Each new row is followed by its nearest point in the smallest flat space through zero that holds the last named rows.

Q_942 (4 x 13):
[[-18  25  -9  15 -10 -14  15  -7  11 -14 -15   8  -6]
 [-23  11  10 -12 -28  16  18 -25  23 -20 -37 -32   0]
 [-16  -2 -14 -19  -4  14  28 -39   0  25 -11   1 -11]
 [ -7 -10 -24 -28  10  23  15  -4  16  -1 -11  18  27]]
New rows:
[ 3 -9  7 -8  9 -4  8 -4  6  2 16  7 14] -> [ 4 -7 -5 -6  7  5 -1  3 -1  4  4  6  6]
[  3   9 -15 -10  -3 -28   7  10  -7  25  -5 -20 -25] -> [ -2   5   3   8  -3  -9   3 -11 -10  13   5  -2 -18]
[-26   0  30  43 -25  -8 -27  -2  -6  -8  -6   8 -15] -> [ -2  17  17  26 -13 -21  -8   4  -4 -12  -1 -14 -18]
[ -5  14 -23   0  -4 -31  -9 -20   2 -20  -4 -18   0] -> [-9 14  0 11 -8 -9  6 -3  5 -9 -8 -1 -6]

Q_744:
[[ 20  16   4 -17 -11  -2 -26 -37 -21  -1   7   0   4]
 [ 19 -10 -20   6 -36  11 -26   3 -10 -12  25  18 -27]
 [ 23  24  25 -21  -9  -2   6  12   0  33  32  -8 -18]
 [ 22  23   7 -30  -6   8   3  10   5  15 -20  15  14]]
New rows:
[-15 -21   4   4  10 -15   5   5   9  17  19 -12   1] -> [-13  -6   8  12  11  -7  12   5   4   5  14 -15  -8]
[-12   8  33  -2   0  30  -8  -6 -23  -8   1  16   7] -> [  5   6   2  -7  -1   0  -6 -10  -5   0  -3   1   5]
[ 24 -16   6 -10  12   5  16  22 -19   8  13   2  15] -> [ 5  6  6 -6 -1  1  7 12  5 10  2  1 -3]
[-31   5  28 -13  15   7  -4  16  26   2   6  32  10] -> [ -3   3   5  -4   8   1  15  17  11   8 -11   1   6]
[ 11  -7  15   1   0  -1   9   9  26   3   3  -1 -12] -> [ 0  1  4  0  0  1 10 17  7  9  6 -1 -7]
[-24 -26 -27  10  -8  25  -5 -18  19   2  23  -5 -10] -> [-11 -19 -13  22  -5   0  -6   0  -2 -14  13  -1 -14]

Q_960, 4 rows:
[[  0 -13   5   5 -20   6   4  16   7  13 -15 -19  -9]
 [ -1 -26  22   4   4 -20 -19   2  -7  -3   8  -1  -8]
 [ 13 -27  14  26   1   7  -4  13  24  -2 -29   1 -46]
 [ -6 -10  21  19  -8   2   8  20 -28 -28  20  10  11]]
New rows:
[  5 -17 -10  11   4  18 -15 -30  -2 -36  -1  34 -18] -> [  8   1   3  15  25   2  -3  -8   4 -24   1  28 -17]
[ 24   8 -27   5  -4 -22  13   9  22   3   1 -13  -5] -> [  3   6 -10  -4  -1   6   3  -3  12  10 -11  -5  -5]
[  3  29 -15 -24  15  12  -4  21   9  12  -3 -23  -7] -> [  1  14 -17 -11  -4   7   6  -6  11  16 -10  -9   4]
[  1 -22  27 -18  -2 -18  -7   4 -22 -12   3  27 -13] -> [ -1 -20  21   7   8 -16 -14   2 -12 -13  13   8  -4]
[ 31 -16  10  16 -10   5  -9   4 -23  -3   1   7 -24] -> [  3 -17  15  16   0  -1  -3  10  -1 -11  -2   5 -15]
[-17   1   1  -4 -36 -11  -1  30 -16  33   3   6   6] -> [ -8  -8   6  -5 -25  -1   4  15 -10  13   3 -23  15]

Q_61 (4 x 13):
[[  2  13  -2   3  -7  -9  -1   4  29  17  -3  17   5]
 [  5  21  22   3   8  20   4  25  22 -10  13 -30 -11]
 [ -2  23 -16   7 -10  19  27  15   2  15   8 -18  -2]
 [ -3  26  16   8  16 -18  24  16  -1   3  14   6  10]]
New rows:
[  1  25  -4 -10   7   9  15 -36   8   5  -6 -11   8] -> [-1  6 -7  2 -4  4  8  2  1  7  1 -2  1]
[  3   7   0  21  28  -4 -15  15  14 -16   4   2   8] -> [ 2  6 19  1 11 -7 -4  8 11 -7  5  1  0]
[ 11 -24 -31  -4   9   7  12   0  -5  -2  -6 -12  -2] -> [ -2 -10 -16  -2  -9  12   2  -7 -15   1  -4  -8  -3]
[ 15 -11 -20  15 -13   8   4   2   8  16  -3  22   1] -> [  0   0 -19   1 -15   1   0  -6   9  17  -8  11   3]

Q_877 (4 x 13):
[[ 29  -7 -19  -8 -17  22  -1   7   4 -17  19  12  -2]
 [  2   9  10 -17 -20  16 -20 -17  11  12 -29  19 -13]
 [  5  14  -4 -12 -22  -5 -16  -4  11  -7 -38 -19  -3]
 [ -2   4 -20 -15  -3   6  -5  -8  10  24  12   2   1]]
New rows:
[ 23 -26  15 -12  18   3  17  26 -26   9   4  14 -15] -> [  4 -11  12  11   8   8   9   5  -9  -9  16  18  -2]
[-27 -15 -15 -26  27  19 -27  18  19  22  11  20  -7] -> [ -8   1  -9 -12   5  10  -3 -12   6  32  17  17  -2]
[ -5 -26   1  -9  -4  -5 -21   0 -26  -5   2   6 -11] -> [ 2 -2  7  2  0  4  0  0 -2 -4  0  8 -2]
[ 21  16  -9 -16 -23  21 -11  12  23 -17  18  -1  20] -> [ 25   0 -24 -13 -21  15  -6   5   9 -13   8  -1  -1]
[-22   1   5  -7  23  23  -8 -19 -18  11  -4 -27   7] -> [-16   4   3   0   9  -9   0  -6   0  17  -3  -5   2]

Q_425 (4 x 13):
[[ -6   9 -12   9 -13 -43 -17 -18   3 -26  31  45  22]
 [ 30  39  23   0 -11  -2   1  13   8  13   5  -4  21]
 [ -9  15 -10 -11 -40 -23   7   0 -10  -7  23  24  10]
 [ -5  11 -17  21 -30  -4   3  11  38 -22  12  18  24]]
New rows:
[-22  23 -24 -19 -20 -17   5  20 -15  20  -7  16 -27] -> [-12   2  -7 -20 -29  -5  14   3 -21   5   8   4  -8]
[-17  24   2 -15 -27   4   7  -7  -8   1 -11 -10   8] -> [ -1  10   0 -11 -24   2  12   9  -7   7   4  -2   0]
[ 19 -12  15  -5  11   5  18 -16 -21  10 -11  19 -16] -> [  2  -4   8 -11  13  -2  -3  -7 -20  10  -3  -5 -10]

Q_665:
[[ -8 -28  46   8  10  42  -1  -9   5   1 -33 -10 -35]
 [-23 -19  -1  -7   4 -22 -44  -3   0  -9   7 -12 -21]
 [  2  -2  32 -18 -27 -25   8   4  19   6 -26  22 -12]
 [-12  -8   1  33 -32  -9 -22  16  -1  28  -1  22   2]]
New rows:
[-15  21 -20   1  17   0   3  -7   9   7   4   6  17] -> [  4   9 -16   1   4  -2   4   1  -5  -1  12  -2  12]
[ 40   1  18  -3 -11  -2  -1   5   0  -4   2  17   7] -> [  8   7   7  -4 -10  -4  15   3   5   4  -7  11   5]
[  9  -1   2  19 -15  16   6  27  16   7   0  12 -30] -> [ -1  -5  12  16 -12  11   2   5   1  14 -11  10  -3]
[-10 -28  31   0   7 -11  20  27  33  -7 -27   9  11] -> [  2  -5  28  -9 -12  -2  10   0  12   3 -22  11 -12]
[-15  40  -3  14  40  -1 -14   9 -24 -17   0  14   1] -> [ -1   3 -16   3  12   5  -4  -2  -7  -5  13 -10   6]
[ -1   4   6   3 -11   0  -6  40   0  21  -7   5   4] -> [ -1   0   3  13 -17  -4  -2   8   1  14  -4  14   3]

Q_194, 4 rows:
[[-57  34  23  27  -7 -11   0 -10  -3 -29 -27  34  22]
 [-15  -9  -8   9  22  15  20  36   1  20 -28   8  -4]
 [-29  19  34  15 -12  -2  -3 -15  11 -22 -11   0  -9]
 [-50  -1  -8  14   0  20   7   0  30 -12 -22  14   9]]
New rows:
[ -1 -15  11 -40   9 -29 -40   1   4   8   2  -3  -5] -> [16 -1  1 -7 -4 -5 -5 -7 -4  0 12 -7 -2]
[-14   4  -4   6  -3  24   4  -3 -10 -13  17  22   0] -> [-12   3  -6   3  -2   0  -1  -5   4  -6  -2   8  10]
[ -3   6   9  24   2  40   2 -10 -20   0   1  14   2] -> [-10   5   5   5   1   0   2   3  -1  -2  -8   5   1]
[-11  -7 -10 -11 -21 -19  18   3  -9  -2  32  10 -19] -> [ 8  0 -3 -4 -3 -4 -4 -6 -2 -2  8 -1  3]

Q_227, 4 rows:
[[-15  18  15  22  11  24  16   1 -30 -30  -4   0  21]
 [ -1  28   1  19 -15  42 -15  11 -26  15  13  30  13]
 [  9  21   6  22 -42  36  16  21 -32   6 -26  45  30]
 [  4  25   2  22 -11  30 -12  -3  -9 -33  28  23   5]]
New rows:
[ -9  17   0   3   7 -16   0  12  28  12  25  34 -19] -> [  8   2  -8  -3  -7   1 -18  -2  12   6  18   8 -11]
[-13  -9  -8  19 -11  12   8 -30 -14  19   1   9 -13] -> [-1  4  0  2 -2  8 -4  3 -6 11  1  5  2]
[ 17 -27   6 -12 -15 -23  -6  -1  -6  24  35   8 -36] -> [ 11  -8 -12 -14  -7 -12 -19  -2  22  20  13   3 -18]
[-13 -22  -1  39 -12  -5  10 -16 -13 -13  17   0  19] -> [ -2   6   5   9   1   6   7  -2  -6 -22   0   1   6]
